The rows of a group lie close to one hidden flat surface of 9 dimensions, which passes through zero. Surfaces can cross.
Some rows, each with its group after it:
[ 56 -12  35 -40  22  -3 -15  28  23 -13 -18 -16 -32] | T
[ 24  24  25 -24   0 -27   0   4 -34 -24  47  33   1] | J
[-15 -15 -27   5 -35  -7 -12  -1  -8  45 -39  15   1] | G
[  9  38  21  13   5 -47  -5  12 -21   2   0  47   8] | T
[  4 -15  -7 -52  -5   1  25 -20  10  17 -23 -17   7] | P
[ 20   0  -9 -56 -10  -7 -16 -17   3  33   7  -9 -27] | E
[ -4 -34 -26   3 -32  -3  16 -20  30  -5  27 -12  32] | P
[ 19  -8   6  46  -8 -28  16  28 -30 -17 -31 -24   9] | J
[ -4  -7 -15 -24  17 -16  55 -24   7   5  30 -17   4] | J
[-35  31  56  19  12   1  17  39 -35  -2 -56  -7  25] | J
[ 23 -12 -28 -70  44  -1 -18   3   9  -1  -7  23  -6] | T
[-13 -17   4  28 -38  27   9 -31  -3 -12 -62 -48  42] | E
[-12  56 -26   4  45  -4  -4 -27 -17  17  28  28 -45] | P
[-46  47  22 -44 -20  12   6  -2  -5   5  43  14  17] | J
[ 25  -8  33 -11 -41   1 -47   6 -37 -46  15  10  52] | J
[ 51   0  18  -9   4  -5 -39  28  43 -15  10  -3 -43] | T
[  4  25   4 -22 -29 -35   3 -34 -20  45  -2  -1   0] | G
[ 25  12  62  52 -11  -5 -12  16  -9 -25   1   1 -11] | E
[-18 -18 -15 -19 -33  23 -10 -28   7   1 -17  -2  42] | E
[-10  21 -10  45 -26  -9 -36  66  -2  -2 -23 -33 -19] | J
[-15 -15  16  -9 -17   7  17   1 -25 -39   5  37  63] | P
[ 26 -10  -3 -33  -8 -21  -2 -11   3   5  19 -74  10] | T
[ 26  25   4 -68  14 -33  32  -9 -10 -14  -7 -15   6] | P
[ 15   3 -26   8  -2 -15  23  33  -6 -42  20  30 -19] | J
[  3 -17  33 -20  11  16 -18   8   4  13 -85  47  12] | E
[-21  37  21   6  15  22 -51  -4  53 -21  15  34  29] | E
[ -3 -40 -13 -14   4 -28 -19  24  24  41 -21  51  23] | G
[ -7   7 -12  31 -15   1   9 -30  -1  23  -2  25 -22] | J
[ 35 -14  27 -16  58   4 -22 -23  14 -10   2  34   3] | T
[ 28   8 -23  30 -27 -61  23  24  -4 -37 -24 -31  33] | P
[ 11 -33   7 -18  11 -21  50  12   7   7 -23   9   7] | P
[  7 -22  -7  25  11  23  22  -4   9 -40  -9 -25   4] | G
[  4  -5  -2   0 -34  10  14   8  -1 -67  12   8  36] | G
[  8   9  16 -42   3   5 -10 -20  33  20   4  -9 -11] | E
[-17 -28 -15  41  10  20   4   1 -10 -10 -16 -28  26] | P
[ 21  -3   0  69  -9 -37 -12 -12 -25 -29  29   7  39] | G
[ 11  13  20   9 -34   8 -10  -3 -16   7  12  -3 -36] | E
[ -5 -22 -54 -24 -40  30  23  17  16 -25 -16  -8 -28] | G
[-16   5 -27  13   8  -2  -5  -9 -22 -13  63 -21  18] | T
[ 17 -11 -42   5 -43  -6   1 -23 -17   8  -9 -12 -23] | G
[ -3  -7  31 -14   4   7   6  21 -16 -12 -34  35  22] | E
[ 11 -20   0  -9  12  -1  35 -26  -7 -17   2  23  14] | J
[  3 -26 -10   0  23  -8 -15  45  -8  -7  60   7   1] | P
[ -8   7  31 -36  -8  11  11  14 -20  -9 -10  19  11] | E
[-15   3 -69 -12   9 -13 -17  -4 -14 -14  25  10  31] | T
[ 26 -16  10 -21  11 -18  40  11  -6 -27 -24  -5  12] | G
[ 14   2 -14 -33   2 -18 -32  17 -31 -42 -20  17  60] | T
[-19 -11  32 -38   1  51   3   5 -32 -23  18 -10  10] | T
[ -6  27 -24   1 -22 -14 -33  12 -10  19 -21  24 -14] | P
[  1 -15 -25  -9 -10 -32  13  24   1  28 -25  17  -5] | G

New rows. What belongs after each?
[  9 -44  24  46 -14 -14  41  22 -42 -24  20  10  22] | E
[-28  51  30 -24 -20 -13  20  56 -28 -26  -9  15  13] | G
[ 12 -43  32 -30   2   1  -4  37  18   3  59  24  -3] | P
[  8 -12 -40 -14  11 -19  26   9  23  30 -28 -27 -32] | T
[ -7 -39  47 -31  29  33  27  -5   5   1  38  28   3] | P
[-42 -17  -1  45  34  60 -19 -16 -13  15  13  23  -9] | P
[ 30 -12  33 -40  34  -2 -24 -15  -2  32 -23  -9  -8] | J
[ -7  11   2 -33 -25  -4  11  -3  -1  25  19 -33 -18] | T
[-10  -7 -13  39 -16 -29  13   1  11  -6   8  12  43] | G
[ -8  22  25  -2  44 -10  24 -61  -1  57  23  12 -20] | J
[-10  -1  18  40  11 -23 -16  32 -12   0  -7  29  35] | G
[-15 -12 -36  58 -18  -8 -31   6   6  20  12  19   4] | G
[  2 -15  16  -4  32  -1  38  -5  -5   8 -44  -2   4] | J
[-24  19  29   2   5  11  12  -7   6  -2  -5  -7  24] | G
[-23  -4  37  21  51  40 -32 -14  24  17   6  -1   9] | G
[ 28 -15 -33   1 -34 -17 -16  -7   2 -17  40  -8  -2] | J
[ 14  19  25  -5 -20 -34 -13   6 -20 -12  -6   5  32] | T
[ -7  33  -6  49 -23 -31  -1   7 -33  -1  13  -6   5] | G
[ 12 -34 -37 -17   9   9 -12  -4   4 -22 -21 -34  32] | T
[-27  33  -2  -7 -42 -20  26   1   1  53  -5   7 -33] | T
[-12  23  22  34  14  -8 -21   2 -14   5  15   4  10] | G
[  3 -15  -7 -46  -7  -8  26  -3  -8  21 -22 -52   5] | T
[  5 -20 -12  -1  51  10  22 -19  21  -8   7  21  -6] | J
[-26   4   2  26  -5 -48  28  55   2   2 -25  31  48] | G
[-15  -7  24  45  26  41 -16   3 -14   4 -29 -13 -12] | P
[  1   6   8 -16  -5  -6  23 -24   1 -26  24  12  28] | P
[ 15  -9  47  14   2  -9  44  11  -9 -14   9 -21  -2] | E
[  0  14  49 -11  35   6 -14 -20 -18  -4  15  24  23] | J
[-16  20 -11  13 -15   9   2 -21 -21 -17 -38   2  28] | P
[ 19 -26 -10  -2  56   7 -24  -8  45  11  45   6 -21] | G
[ -1  25  -5  11 -33   6   5 -24  -8 -39  38 -16   9] | G
[ -6  35  14 -55 -38  -6  12 -14 -12   5   4  -1   4] | G
[ 27  24  24   5 -41  -1 -22  10 -45   4  -5 -13 -54] | E
[-32  -9  -7   7  -9  28  -6 -21  16 -26  37 -14  53] | J
[ 26  22  55 -49   7   1   2  -2   1 -25  17 -14  -4] | P
[ -5 -24 -16  36  -7 -11  32 -30  -1   5   4 -41  28] | J
[  3  19  -4  50 -28 -26  11   7 -10 -13 -63  16  14] | P
[ -1  19  13  22 -14 -15  13   9  -8 -54  29   4  35] | G
[  0   0 -29   7  10  10 -36  46  31 -22  14  -7 -17] | J
[  5  14  14   9  20 -10   3 -27  -7  27   5  21 -21] | J
[ 15   9  47  21  -1  -9 -15  14 -43 -19 -29  16  23] | J
[  3 -68  17  14  -6   9  62 -29  60  24   2   1   0] | P
[-12 -29  -9  63  28   3  26   4  12  21   3  24 -20] | P
[  0   2 -33  13   8  -9  45  50  13 -50  15 -13 -11] | G
[ -2 -30   5  -5  13  -4   7  31  -4  20  -1  30  -8] | P
[ -5  27  -2  43  14  -5  30 -42  18  -5  22  17 -16] | P
[ 37 -20  -2 -63  22 -14  26   7  18 -12   7   5 -17] | G
[ -4 -14  -8 -27 -24  26 -53  20   1  37 -47 -30 -16] | P
[-10  16 -14 -13   5  -3  -5  45  18  18 -18 -20 -37] | J
[ 54 -39 -20  -3  30 -38  30  -8  -2 -15  15 -20  -6] | J
[-10   5  11   8 -31  43 -41 -21   2  -5 -31 -41  12] | P
[ 18   8   0  24  -1  -2 -24 -23  30  14 -19 -25 -15] | E
[  8 -19 -10  10 -29   8 -47 -13 -30  34 -28  19  -8] | G
[ 23  24  35  52 -12 -19   5   6  22 -14  -2  10 -26] | P
[ 11   2   0 -20  -8 -27 -13  35  -9  -4  21  27  -1] | P
[ 11  27 -15  23  -5 -13   8  19 -39 -16   9 -22 -39] | G
[ 14 -16  48   2  36  15  24   4 -25 -23  22 -43   2] | T
[ 21 -15   6 -34 -10 -14 -13  31  19  28 -12 -18 -28] | P
[ -7  29 -32  45  -4 -17  35 -44   4  -4 -41  -9   3] | P
[ 26   2  -6  23 -36  -5 -28 -16 -70  15 -37  -7 -25] | G
[  1  -9 -45 -22  11 -14  15 -13  14  36 -18 -28 -19] | P
[ 16  18 -27  46  17 -41  31  -4  11  -4  -7 -29 -18] | P
[  5  30   6  -6 -31 -19  -3 -23 -20  29  24  30 -30] | J
[ 11 -18  16   1  51  -2  11  29  -2  14  10 -16 -31] | P
[-35  32  17 -12  -3 -12  27  -1  -8  30  15 -39   9] | J
[ -3  35  42 -35  11 -15  16 -24 -27  38   9  26 -15] | J
[ 22 -14  15 -33  52  -1  14  15   4  -9 -24  10  -7] | J
[-18 -12 -34 -17  11  25  -6  31  44  -7  -9 -19 -11] | J
[ 27 -33  27   8  -8 -13  27   7  48   5  19 -19 -14] | P
[ -6  11  -2 -10  13  35 -23 -26   5  27 -30 -41 -32] | P
[  9   7  42   8  29  -6 -46   0 -27  29  -8  21   2] | G
[-19  -3 -34  -8 -41  33  -2 -18 -10  29 -36 -20 -34] | G
[ 18 -26  27 -37  34   7 -33 -10  11   8  -3 -47  33] | J
[ -5  -8  15 -42 -32  21 -29  25   2   3 -46 -17  12] | J
